Every row belongs to one group in each of 4 separate groupings. Each group adds its own fixed numbers to the row, and there is some noise. The rows also spread widely along 13 directions, which tell nothing about the answers.
(in the rows, 128 means zero)
Some rows, each with its group in each grouping after it:
[158 123  87 150  92 160 141 131 149 114 165 157 164 118 188 141 148 135
 121 127 148 181  89 170 140] -> Q155 Q996 folol Q112
[ 93 133 117 137  69  72 145 163 129 124 141 147 158  87 128  93 169 149
 128 143 130 117 144  96 124] -> Q270 Q379 satu Q438
[149 105 110 155 118 118 125 111 139 107 104 130 105 160 117 127 101 147
 155 104  90  99 133 151 114] -> Q891 Q852 folol Q242
[128 179 149 111 115 147 113 107 176 140 130 141 110 104  81 126 124 122
 142 177 143 111 145 123 126] -> Q604 Q925 ner Q388
[119 195 138  90 151  89 117 126 167 115 116 100 150 152  92  96 116 145
 141 149 126  95 125 106  86] -> Q270 Q925 nibog Q222
[ 96 146 114 125 120 114 140 140 117 143 137 122 131 113 131 112 149 119
 111 129 130 121 151 105 146] -> Q155 Q996 nibog Q112
[110 148 112  77 198 134 106 122 172 119 106 116 145 166 121  74 118 140
 152 195 124 121 134 113 147] -> Q291 Q852 ner Q438
[ 93 113 111 152 125 111 115 137  90 124 154  92 149  93 116  85 159 153
 123  92 103 136 100 136 148] -> Q291 Q379 satu Q388
[120 236  76 162  76 155 156 111 133 159 147 174 107 140 139 136 156 139
 150 212 161  82 177 142 105] -> Q604 Q925 ner Q242
[100 122 140 104 169 125 107 127 152  95 122 115 154 128 118  81 133 152
 143 156 119 119 106 120 124] -> Q891 Q379 nibog Q872
[101 143 170 114  90 190 113  78 130 169 159 134 103  88 116 148 165 119
 121 184 160 121 147 132 155] -> Q146 Q852 nibog Q872
[165 176 191  70 101 126  47 107 183 118 109  83 126  86  99 111 117 109
 143 157 148 188  95 139 140] -> Q146 Q925 folol Q222
[105 164 151  96 136 159  90  88 105 141  78 100 116 135 127 101 123 125
 137 142 138 114 133  96 150] -> Q891 Q925 nibog Q388
[118 160  84 180 123 157 153 139 136 155 157 138 120 102  98 153 131 130
 141 153 131 102 138 151 125] -> Q155 Q925 ner Q388
[121 137 110 175 133 182 149 120 175 114  88 163 114 121 132 133  90 119
 160 175 103 102 102 156 121] -> Q155 Q852 folol Q438
[104 146 119 117 181 140 120 103 129 120 162 125 158 129  96 116 136 160
 128 120 130  94 114 112 112] -> Q891 Q925 satu Q388
[162 131 129 116 142  97  80 118 138 108  99  69 144 136  91 119  80 132
 153 108 134 131 128 132 130] -> Q155 Q379 ner Q112
[199 123 133  93  98 128  75 121 171  71 120 143 123  90 111 132  69 111
 135  79 142 130 143 122 131] -> Q146 Q852 nibog Q388
[133 205 114 113 167 106 104 136 153 106 113  77 156 125  92  81 101 131
 149 143 120 109 104 113 101] -> Q270 Q996 satu Q222
[141 139 125 114 151 170 135 103 164  92 180 189 123 118 113 151 102 126
 115 109 127  76 140 118 115] -> Q155 Q996 nibog Q242
[106 154 141 142 110 108 137 120 130 161 106  97 113 131  87 137 126 128
 132 122 114  98 150 110 117] -> Q270 Q925 satu Q438
[124 113 178  90  52 119  89  73 110 126 146 157 108  92 118 116 141 142
 117  98 130 102 159  99 146] -> Q146 Q852 folol Q388
[129 156 129 129 139  84 101 141 163 117  82  82 128 139  92  98 104 138
 152 132 112 131 134 123 115] -> Q604 Q925 satu Q872
[ 89 118  40 193 125 125 157 131  81 121 180 163 133 131 128 111 142 194
 163 149 109  43 167 151 116] -> Q146 Q852 folol Q222
[104 153 140 121 177  70 112 140 173 106 112  93 141 139  72  80 129 155
 152 139  88 109 106 133  87] -> Q891 Q925 folol Q242
[138 128 101 134 137 173  99 107  90 117 155 132 118  94 112 141  98 112
 120  85 128 100 155 116 172] -> Q291 Q379 ner Q438
[108 171 131 146 143 125 153 130 150 164 104 100 118 124  95 131 119  93
 135 140 107 112 133 132 119] -> Q291 Q996 folol Q388
[ 44 151 127 149 199  79 158 157 129 180 124  47 200  84  55 110 150 120
 111 124 119 117 119  84 109] -> Q146 Q996 ner Q112
[106 217 160  65 160 146  79  80 131 151  96  76 108 157 114  86 117 112
 136 184 137 120 127  91 153] -> Q155 Q996 satu Q222
[180 214 109  94  22 125  89 112 135  94 187 180  59 115 149  97 146 127
 126 137 133 120 173 136 154] -> Q604 Q996 satu Q222
[122 106  89 159  79 155 141 148 123 108 161 168 104 107 172 123 144 126
 104  90 104 144 120 145 169] -> Q155 Q379 nibog Q872
[132 168 150 115 133  98  80 121 147 103  34  67 128 133 108  70  90 122
 157 136 102 126 110 108 115] -> Q891 Q852 satu Q872
[117 158 124 144  91 133 132 125 139 154 124 122 129  94 117 128 140 119
 133 162 141 130 124 127 129] -> Q155 Q852 satu Q388
[142  58 130 135 126 154 126 111 148 104 132 178 116 112  98 149  98 143
 147 126 113  78 171 116 146] -> Q891 Q852 ner Q872
[141  73 135 167  91 111 161 143 163 118 143 139 123 114 103 171 122 126
 130  92 107 118 136 153 110] -> Q891 Q379 nibog Q872
[150 100 156  68 106 129  59 111 145 118 121 120 122 109 144 104 128 124
 124 132 141 183 129 115 187] -> Q155 Q852 folol Q872
[115 154 109  87 177  77 101 123 126  88 151 125 166 111  88  96 105 142
 124  90 122  74 147  77 104] -> Q891 Q852 folol Q438

New rows, each followed by its group in each grouping:
[142 116 137 106 114 133 131  94 140 161 144 109 109 179 119 165 136 128
 120 115 144 127 153 132 138] -> Q270 Q379 nibog Q242
[162 116 111 132  84 110 135 149 167 122 144 162 150 100 138 160 139 122
 124 113 149 161 138 132 122] -> Q891 Q925 folol Q242
[124 182 121 151 100 125 171 143 175 132 134 171 106 106 110 141 122  94
 138 163 112  86 163 135 102] -> Q291 Q996 folol Q438
[123 181 130 110 110 101 143 131 183 119 129 155 125 146 114 101 134 141
 129 138 111 102 129 111  95] -> Q270 Q925 satu Q388
[ 98 148  96 170 130 148 156 117 119 155 182 144 179 109 132 155 163 157
 122 142 153 117 108 144 102] -> Q155 Q925 folol Q242
[ 98 133 118  97 116 144 129  78 108 127 175 140 142 180 157  92 171 194
 125 149 128  92 118 129 125] -> Q270 Q852 nibog Q222
[ 91 148 107 132 130 132 119 120  75 196  43  46 143 153 171 123 128  88
 123 125 142 178 132  99 185] -> Q291 Q379 folol Q438
[129 179 124  75 181  74 104 128 163  89 149 100 166 147 106  77 114 141
 113  93 114 120 109 100 104] -> Q155 Q996 satu Q112
[100  90 152 142 159 122 170 124 172 162 171 110 176 132  87 170 148 148
 130 156 145 116 124 143  94] -> Q155 Q996 nibog Q872
[142 150 132  89 147 124 105 135 167  80 120 133 155 112 119  92 108 129
 146 154 134 119 123 108 120] -> Q891 Q996 nibog Q222
[132  75  84 119 172 129 157 112 164 117 187 164 161 175 118 156 121 167
 122 108 135 105 150 129 131] -> Q604 Q379 ner Q112
[ 88  96  80 159 117 118 148 186 113 127  96 136 131  84 143 113 134 104
 129 127 119 135 155  93 175] -> Q891 Q379 nibog Q438
[117 118 132 151  98 110 186 123 149 163 128 139 122 164 121 155 133 122
 117 107  98 100 167 127 112] -> Q291 Q996 ner Q872
[142  89 126 127  95 106 131 152 159 130  97 115 119 134 129 114 127 123
 130 104 106 161 130 119 159] -> Q270 Q996 satu Q388
[107 156 148 167 110 179 148  82 122 135 103 130 126 128 122 136 130 135
 149 159 123  76 116 142  93] -> Q891 Q996 nibog Q242
[120 109 193 108 112 105 164  74 189 140  75 130 152 202 126 142 117 154
 126  95  99 113  98 112  70] -> Q891 Q925 satu Q388
[176  74 140 107 122 105  96 110 160  87  92 122 121 180 118 126  81 164
 163  99 105 122 140 132 127] -> Q891 Q925 satu Q222
[131 168 116 139 113  91 144 146 144 136 123 122 152  94  88 156 100 105
 139 131 160  90 161 103  93] -> Q155 Q379 nibog Q388
[ 97 150 140 103 105  99  89 140 138 104 164 102 117  84 120  58 166 136
 101  94  84 168  81 121 164] -> Q146 Q379 satu Q222
[145 133  63 145  88 155 145 130 143 119 134 155  89 185 200 120 133 134
 118 103 103 147 134 162 152] -> Q146 Q852 nibog Q872
[161 154 132 134 139 121 118 110 151 154 148  80 215 102  88 189 110 136
 143 134 204 142 111 135  76] -> Q155 Q925 satu Q388
[149  91 133  83 138 141  91 102 164 110 165 157  82 157 111 136 111 141
 146 141 127 116 173 142 171] -> Q146 Q379 folol Q438
[158 154  86 130 138 179 113  93 118 101 165 175  92 143 117 152  94 143
 146 125 128  63 168 130 137] -> Q891 Q925 satu Q222
[129 171 101 141 178 123 146 137 189 135  76 118 126 156  88 140  70  99
 154 153 118  88 155 112 106] -> Q146 Q379 ner Q242
[147 111 108 154 139 106 130 161 161 115 128  89 138 107  86 140 111 122
 151 118 125 138 113 159 115] -> Q891 Q379 nibog Q388
[156 111 118 111 127 122 116 124 166  74 170 152 173 119 139 132 111 149
 119  81 141 128 115 132 105] -> Q146 Q379 nibog Q872
[113 135 159 125 101 161 120 116 160 151  85 114 110 131 127 109 145 134
 151 187 130 145 110 144 144] -> Q270 Q925 nibog Q388
[149 136 103 158  99  93 130 161 122 124 108 107 141  86  92 144 102 109
 140 101 138  99 173 106 113] -> Q270 Q996 nibog Q242
[159 102 109 166  37 130 141 102 101 136 185 146 100 144 136 170 152 167
 131  85 120 115 147 170 125] -> Q891 Q925 satu Q222
[124  98 170 124 100  91 179 149 206 145 134 161 138 100  80 180 124 105
 119 123 124 113 169 115  95] -> Q291 Q925 nibog Q438
[ 84 111  92 152 154 155 151  86  82 140 136 157  83 191 124 115 122 160
 135 111  78  38 184 118 153] -> Q291 Q379 ner Q242
[ 95 124 125 125 110 114 116 142 108 139 120 116 152  94 114  99 152 149
 136 142 146 115 147  97 141] -> Q270 Q925 nibog Q388
[ 84 102 145 105 106  51 192 145 163 177 165 143  86 152  75 146 159 118
 102 111  81  84 203 100 127] -> Q291 Q852 nibog Q222
[132 135 182 102 124 111  91  87 153  92 100 117 171 118  90 102  97 160
 168 159 135  86 105 113  90] -> Q270 Q379 folol Q222
[107 135 141 151  93  74 121 119 110 178 104  75  63 167  70 122 139 153
 171 170 107  91 195 152 134] -> Q155 Q925 satu Q112
[142  96 121 132 118 150 118 130 154  97 151 135 167  84 132 137 123 140
 111  79 132 165  84 133 139] -> Q604 Q925 nibog Q222
[131 105  93 116 121 104 147 132 139 129 110 161  90 186 149 122 108 122
 133 100  95 105 183 117 159] -> Q291 Q379 folol Q388
[155 154 154  86  60  77 114 152 196  70 105 159 135 107 138  77 123 123
 122 107 113 141 109 105 110] -> Q270 Q379 nibog Q388
[152 107 114 103  92 139 135 108 162 117 145 175 172 139 179 134 150 149
 128 140 158 156 111 132 125] -> Q891 Q852 folol Q388
[ 98 150 103 123 151 134 136 144 162  97 151 190 144  90 122  99 124 130
 135 160 124  93 128 103 130] -> Q155 Q379 folol Q388
[ 98  56 164 132 153 145 112  99 146 123 166 145 121 118  77 122 138 186
 154 148 104  95 120 154 138] -> Q155 Q925 folol Q388
[187 168  91 128 117 161  80 148 157 134 129  76 100 121 127 131 117 102
 128 121 135 204 105 169 176] -> Q270 Q925 ner Q872
[133  90  83 103 167 108 111 142 137 100 189 144 144 148 117 102 132 168
 121  99 116 120 151 119 155] -> Q155 Q996 ner Q242
[140 106 133  92 136  98  62 120 105  90  93  96 121 114 118  88  92 124
 120  51  95 133 134  89 163] -> Q891 Q852 folol Q872
[117 117 153  61 172 120  88  80 145  91 146 136 205 124 104  93 113 170
 126 114 159 102 115  72 119] -> Q604 Q379 ner Q388
[112  79 129 126 187 131 101 136 141 152 125  62 172  87  61 124 120 135
 147 145 150 152 126 116 164] -> Q604 Q996 ner Q388
